The rows of a group lie close to one hidden flat surface of 9 dimensions, which may be shifted away from zero. Surfaces can cross.
Some rows, each with its group after it:
-15,11,7,4,-8,18,-17,-23,-2,23,-15,-6,-22,34,5,-17	j_655
-2,7,-31,9,-17,18,18,-49,13,24,-3,-6,-7,26,9,14	j_12
-6,7,6,-13,-47,-20,35,-21,14,5,-14,23,0,-15,12,-11	j_234
-22,-14,9,-35,21,1,-14,39,6,-5,-20,-4,-4,-9,2,-7	j_332
-3,3,-5,11,15,22,15,35,38,14,13,-1,-4,20,-49,18	j_12
24,-14,0,0,14,-13,-21,16,-52,-2,-47,-7,-8,-27,24,11	j_128
20,-7,-51,-15,15,1,29,27,41,2,31,9,18,-29,-33,1	j_562
-16,9,14,1,-20,-29,22,-24,20,-8,-26,41,-2,-32,-7,3	j_562
16,2,-14,2,-34,-11,23,7,24,-3,30,-11,4,-7,0,-9	j_562
10,8,-14,35,7,8,-27,-17,27,1,38,-14,-8,-5,-2,-2	j_234
10,15,-19,15,-23,19,20,-15,36,6,4,-2,5,31,10,-14	j_332
8,-7,1,-13,-23,-31,35,-5,-27,0,-7,12,7,-26,7,20	j_12
17,11,-38,41,-3,16,10,-43,11,21,50,-8,8,8,10,23	j_332
29,3,-1,17,-13,-18,-14,20,16,-21,-12,-21,-11,-15,-6,-10	j_12
-6,15,10,17,-13,26,10,-1,23,-2,26,3,21,22,46,-20	j_655
-7,20,30,22,-18,5,4,-16,-28,16,20,30,13,11,23,-24	j_655
35,0,-4,12,28,6,-12,56,-13,-28,-11,-13,21,4,1,-9	j_562
3,11,4,18,25,20,-13,-1,2,-6,2,11,10,17,-2,-7	j_12
3,9,-16,28,-22,4,-1,-40,27,1,16,-9,1,0,31,2	j_234
17,3,-24,12,-3,2,14,11,11,18,0,22,12,-40,32,0	j_128
6,-8,-22,-8,23,9,3,26,-26,34,22,21,13,-30,20,3	j_128
0,0,20,21,-2,-15,-18,-19,-24,-9,26,-8,1,-15,25,7	j_128
-3,9,18,4,38,32,-8,17,-7,-24,3,-6,17,65,-42,-11	j_128
1,-18,4,13,21,8,-25,33,-23,15,25,-41,-13,-4,7,34	j_12
-18,23,34,6,-14,15,7,-10,1,1,-58,38,-1,35,10,-27	j_655
4,-13,-25,-21,0,-13,36,5,20,-14,37,6,22,-24,-11,17	j_234
-5,-21,18,-40,-17,-25,-12,20,-32,-4,-6,-16,-13,-32,23,-12	j_234
7,-12,-16,-35,-28,-11,31,13,-11,13,-3,-15,-8,3,-21,2	j_655
-16,0,28,4,23,2,-24,-3,-42,8,8,17,6,-5,15,-10	j_332
5,17,-8,29,-9,4,-2,-29,11,27,31,11,-14,13,-45,-10	j_655
-1,7,-18,3,7,12,9,18,30,19,-6,30,6,-21,2,-10	j_128
15,-1,-19,5,-33,-20,17,-41,-19,22,6,-6,-21,-4,-23,16	j_562
-10,-8,-7,-3,-3,20,-27,-12,6,9,40,-50,-16,32,11,-6	j_128
1,6,-2,18,-22,-9,-9,-14,47,-25,4,-14,5,-18,51,-4	j_234
-8,3,-2,0,29,28,-46,8,8,9,14,-15,-14,19,-9,-29	j_12
15,22,5,49,-24,-5,-9,-46,8,-2,7,0,-4,-6,31,-3	j_332
2,-8,-1,-9,1,-2,-43,3,-6,17,12,-34,-31,-4,-8,-21	j_234
-23,2,-1,0,-6,1,-11,-42,-3,36,22,9,-19,-2,-14,-5	j_332
-2,-9,-9,-47,19,13,31,42,-24,1,-8,17,27,21,-17,-22	j_12
4,-2,20,-7,28,-6,-27,45,-2,-16,4,7,0,-12,-31,-32	j_12
-8,-16,5,-29,-18,-15,23,5,-19,11,32,-3,9,-20,18,8	j_655
-16,-20,-12,-30,30,-2,12,-19,-24,-7,-35,16,7,-6,-14,35	j_234
13,28,-2,16,-21,2,31,-13,23,8,-2,37,7,22,-52,-27	j_332
31,-2,-28,2,-21,0,17,31,16,-3,41,-28,11,-3,6,-12	j_332
27,8,1,-7,-29,2,32,33,-17,12,23,5,15,23,-16,-33	j_655
13,-2,12,24,-11,-24,-34,-26,-42,4,-11,-17,-25,-23,10,14	j_655
6,11,-10,10,11,18,-7,25,40,-2,-42,12,3,-8,30,-16	j_128
-41,-13,23,-39,24,5,-3,13,-28,19,1,28,4,-11,6,-5	j_128
-25,2,-1,-20,24,12,20,-8,8,6,-33,47,15,-1,-8,6	j_562
14,-15,-31,-30,-36,-1,19,5,0,24,47,-44,-12,7,11,0	j_655
17,7,-7,-5,-33,-8,54,-12,-12,3,-6,20,20,9,8,-1	j_332
1,1,0,-7,-18,-9,15,5,12,-11,17,3,18,-16,33,-7	j_234
20,14,8,11,-34,-3,-4,1,-5,1,-25,-12,-10,11,27,-33	j_234
-8,-9,-5,-24,7,21,14,23,27,-18,-43,-11,9,24,21,10	j_655
18,-10,-47,-7,-19,-2,25,-13,7,20,44,-16,6,-24,16,14	j_562
4,8,10,6,-14,-2,12,-31,-39,10,-26,10,-8,28,-15,7	j_562
-21,-1,13,-18,-27,-2,0,-8,1,14,-15,-3,-19,6,16,-18	j_655
-36,-13,28,-34,9,-2,-15,15,-4,2,-18,6,-6,-14,21,-10	j_12
2,0,-14,-16,0,24,2,-11,-36,37,-1,-6,-12,44,-18,-19	j_332
-12,-6,1,-5,-8,2,-25,-13,-14,16,29,-21,-11,-9,36,-7	j_332
-9,-7,-15,10,13,-11,-28,-34,25,-5,26,-13,-15,-29,-11,20	j_234
-3,15,9,14,-7,11,3,-14,11,-2,-31,7,-5,35,-10,-11	j_562
3,1,-37,-4,-25,6,21,-34,17,37,32,-9,-15,10,-18,9	j_128
-7,14,10,12,14,13,16,-27,-45,21,0,44,18,20,-7,-1	j_332
8,-8,-14,-21,12,7,16,34,-10,19,39,2,8,9,-39,-9	j_128
7,-13,-10,-12,18,1,2,6,-56,24,34,-5,4,0,-19,6	j_562
-6,-19,-6,-39,0,-16,42,23,-8,-10,19,15,28,-22,9,8	j_234
56,7,-31,31,4,-8,22,30,12,-25,3,0,23,-8,-28,2	j_562
-40,-6,4,-37,-14,-3,21,-17,14,24,11,24,-5,-8,-9,-4	j_12
-27,4,25,4,15,3,-25,4,29,1,-17,14,-14,-7,-25,-5	j_12
-16,6,16,10,2,6,-12,-7,0,3,37,3,6,-1,19,-11	j_562
3,-7,-37,-3,17,34,6,-5,-12,42,27,1,13,9,31,8	j_128

New rows. What belongs after each?
-4,1,-3,7,-28,-20,-19,-22,31,-5,5,-17,-19,-39,37,-3	j_562
-14,-1,-8,8,-4,-5,-6,-35,-6,30,13,17,-11,-27,16,9	j_128
1,11,14,-8,-18,-4,3,14,9,-1,-10,12,-4,-2,-1,-33	j_234
-1,6,33,-2,-16,-33,-5,21,11,-19,-7,15,-10,-26,-37,-24	j_562
15,14,-20,25,-16,-3,34,-36,9,8,-38,31,5,-3,-5,18	j_128
-23,-12,-34,-28,28,15,16,-22,1,21,-11,29,15,-15,19,22	j_562
-4,15,-11,15,-9,38,2,-24,25,16,-2,-3,3,47,27,-15	j_332
13,-17,-36,-22,3,-8,19,-8,-23,18,-24,3,-8,-8,-31,17	j_562
-4,-9,-8,-1,-2,-9,3,-25,-35,12,26,3,8,-22,36,15	j_562
-1,-11,-46,-30,22,26,2,18,34,20,21,-16,1,9,-7,-6	j_562
0,1,-17,22,41,31,-47,-10,8,12,3,-16,-11,9,10,2	j_562
46,-6,-37,28,19,-2,-20,20,2,-19,19,-30,12,-32,31,9	j_562
-20,-8,-15,-22,3,28,37,16,9,34,54,3,18,18,1,22	j_12
-7,-20,3,-48,23,-7,25,46,-20,-25,-6,13,33,-14,12,8	j_234
-10,-13,-26,-36,12,-1,15,-10,-12,29,2,16,-3,-9,-32,13	j_562
-9,-4,14,-34,-1,6,14,22,-29,5,-23,12,8,18,8,-21	j_332
3,6,26,39,9,-4,-31,-22,-27,-28,-10,-4,12,-7,63,10	j_128
6,8,9,20,-10,-17,6,-20,-18,-3,7,14,6,-15,4,6	j_562
-31,8,29,-11,27,21,5,-1,-7,-8,-11,30,16,39,-20,-4	j_128
-11,-16,-21,-37,-7,-5,-6,21,39,14,14,-18,-23,-21,-31,-18	j_562
16,-4,-33,27,3,5,-18,-30,17,10,-3,-28,-23,-7,-3,29	j_332
1,0,-1,-12,-7,-18,26,7,27,-32,-45,15,8,-15,-6,6	j_234
-14,-3,13,-27,-24,-6,30,3,-4,-12,29,-2,15,14,4,-4	j_128
-19,-4,-24,-31,-27,-13,34,-25,54,13,-30,23,-19,-24,-28,4	j_562
0,-30,-42,-24,-7,-3,-5,-9,6,15,24,-50,-21,-26,23,38	j_332
-6,-8,8,0,14,-28,-4,-19,-29,-8,5,17,8,-36,-2,23	j_234
19,-7,-11,-11,13,5,-19,0,-42,-3,-41,-16,-5,16,8,-14	j_12
17,3,0,7,-41,-8,-12,4,29,-1,13,-44,-24,11,0,-23	j_562
11,-9,-22,-2,34,24,-30,23,8,-7,19,-41,2,14,9,-2	j_234
-1,3,-21,10,-18,-3,18,-52,-5,7,-16,11,2,-4,33,26	j_562
9,-5,-19,32,12,2,-30,-37,-26,19,39,-21,-11,-13,20,29	j_332
8,-16,-14,-15,20,-21,39,7,-32,-13,30,25,36,-28,-17,30	j_234
4,5,18,-8,-39,-38,5,-13,-24,12,3,14,-18,-25,-24,-26	j_332
-12,3,-14,16,14,25,9,-35,-9,26,-10,12,1,30,1,30	j_12
-16,-5,-23,-25,-24,-7,9,-11,63,5,-6,0,-14,-28,5,-7	j_562
-8,-18,-39,-17,12,-1,14,-30,15,2,27,-7,3,-9,-19,37	j_234
35,3,-30,13,-17,-7,22,-2,21,-14,-43,-11,-8,3,-22,16	j_332
-26,-2,-15,-23,7,20,2,-13,32,9,-28,6,-6,5,24,-3	j_562
2,3,5,-14,-7,-7,23,39,41,-27,-33,15,10,-12,-10,-8	j_332
-2,4,-10,-32,-1,30,24,34,2,26,4,12,9,43,-25,-36	j_234
43,-11,-35,-9,-3,-17,26,32,-6,-16,-3,-7,18,-25,-6,10	j_562
24,17,-1,36,-21,-6,-19,6,42,-16,36,-23,-3,-3,-3,-22	j_562
-2,-2,-35,1,-9,26,0,-10,40,18,50,-22,3,9,36,-3	j_562
-6,-24,-14,-67,-10,-1,36,48,-3,-7,-13,-12,23,-13,55,-4	j_562
4,5,21,12,4,-11,-28,11,7,-20,32,2,13,-26,30,-28	j_12
-8,4,37,3,29,-7,-5,-4,-47,-23,-25,28,11,16,-31,8	j_128
-45,-8,13,-35,-7,-2,-22,-5,53,1,-1,-1,-25,-18,1,-20	j_234
26,5,-21,18,11,-9,36,11,30,-39,22,14,42,-16,2,23	j_234
-17,-2,-2,-11,-5,-11,0,-31,12,1,-24,9,-12,-15,-9,12	j_234
1,26,-11,30,-26,20,5,-44,36,18,23,3,-3,26,11,-21	j_332
10,-15,-5,-23,7,-13,33,26,-35,-7,-19,8,15,-3,-18,22	j_655
-37,-15,2,-25,16,15,-26,-15,3,19,-12,-17,-27,10,11,14	j_655
57,3,-34,33,2,-14,33,5,-18,-11,16,-5,17,-2,-47,29	j_655
4,-28,8,-47,2,-25,-15,49,-43,0,-32,-15,-14,-36,15,-6	j_128
26,-30,-21,-22,-18,-22,8,32,-31,19,9,-46,-27,-17,-28,31	j_12
8,13,-6,2,-37,12,19,5,18,23,33,-5,-2,22,-3,-32	j_655
-32,-8,11,-1,16,13,-16,-7,1,24,7,1,-12,4,1,20	j_12
-27,-1,-15,9,17,4,-26,-42,13,17,9,17,-8,-26,20,12	j_562
-17,-1,-3,12,26,10,-25,-8,-18,37,11,37,6,-47,53,6	j_128
4,13,-39,36,10,29,-26,-41,21,45,36,-11,-23,9,-13,2	j_128
13,-1,-17,26,49,8,-8,3,-5,-18,53,3,36,-10,-8,24	j_234
-13,3,11,27,10,16,-15,-6,13,5,18,-8,-1,-2,28,19	j_12
-12,-6,-14,-12,29,13,21,-9,17,-21,-3,17,29,2,16,26	j_234
-4,-14,4,-22,3,-27,18,18,-5,-17,-23,12,0,-29,-27,25	j_655
1,-13,2,2,44,9,-8,7,-48,-4,-3,5,17,3,1,30	j_655
0,28,17,26,-1,33,-26,3,25,-4,-11,0,3,44,16,-48	j_332
7,-8,-15,-18,-12,-20,8,26,46,-8,23,-3,1,-46,-12,-11	j_562
-8,8,19,3,-30,-7,0,9,30,0,34,3,0,-13,12,-32	j_655
1,-14,-10,-14,55,1,9,22,-43,2,2,39,35,-26,-3,20	j_562
10,12,35,19,3,-7,-12,30,18,-51,9,-12,15,13,-8,-19	j_128
-6,0,20,-7,3,8,-36,26,15,-4,-11,-21,-21,18,-18,-32	j_562
4,-8,-10,14,47,-1,-26,-12,-2,-32,-25,-6,3,-14,-8,33	j_234
-9,-6,-28,-3,-5,-5,27,-52,-10,18,-2,26,8,-21,22,32	j_562
9,-11,-26,-10,-15,-23,6,-27,-10,16,-13,-8,-22,-24,-20,14	j_562
36,1,-27,-1,-23,-19,57,20,10,-13,24,17,31,-24,-14,6	j_562
4,8,19,-5,3,-12,16,13,-15,-7,-34,30,4,8,-44,-7	j_562
-9,-14,4,-5,29,9,-71,9,3,-2,-15,-42,-35,-2,7,-11	j_234
27,6,-10,22,-10,-5,14,-19,-29,-7,-16,-3,6,9,11,13	j_562
14,0,17,8,28,-10,-22,48,-11,-20,-39,15,9,-30,16,-14	j_128
-1,12,1,-5,-27,-11,31,-17,8,25,19,24,-6,2,-47,-14	j_655
9,9,5,12,21,11,11,50,35,-12,0,10,14,9,-42,1	j_12
-4,0,34,-18,-3,-17,-2,36,-13,-19,-14,8,3,-6,-9,-23	j_562
-16,-18,11,-52,-39,-36,27,-2,-32,21,18,0,-13,-22,-11,-4	j_562
22,-2,-29,25,11,-12,3,-25,-11,2,17,11,11,-33,7,25	j_562
4,-5,19,-18,9,1,21,29,-31,-27,-25,10,30,10,33,2	j_128
12,-2,3,8,-4,-9,8,9,7,-28,-30,-6,6,-8,16,15	j_655
-2,15,36,14,-19,-21,-21,-7,-20,6,-26,22,-18,-15,-6,-37	j_234
2,13,9,22,15,-1,16,-6,-8,-7,-17,46,23,-14,3,7	j_128
-10,3,-14,6,16,23,-22,1,45,11,29,-23,-15,15,-24,-2	j_655
-10,-18,-54,-35,49,21,13,4,7,12,-29,18,15,-22,11,23	j_562
-21,15,0,35,7,4,-9,-46,21,27,11,22,-19,-1,-41,21	j_12
-41,22,35,5,-8,-10,4,-31,38,-8,3,43,-2,-12,-16,-7	j_128
-13,-6,9,-14,-2,14,-39,-1,-18,30,33,-26,-21,14,11,-32	j_332
-24,-16,27,-17,3,-41,-14,-14,-22,-12,28,16,2,-63,17,12	j_234
-45,-17,0,-43,13,12,-19,-15,-8,43,24,-7,-20,-3,4,0	j_332
12,-5,-32,8,38,-7,-5,-4,7,-11,-25,21,9,-41,1,22	j_562
8,-2,9,-14,4,-13,-12,29,-2,-8,51,4,14,-24,-5,-41	j_12
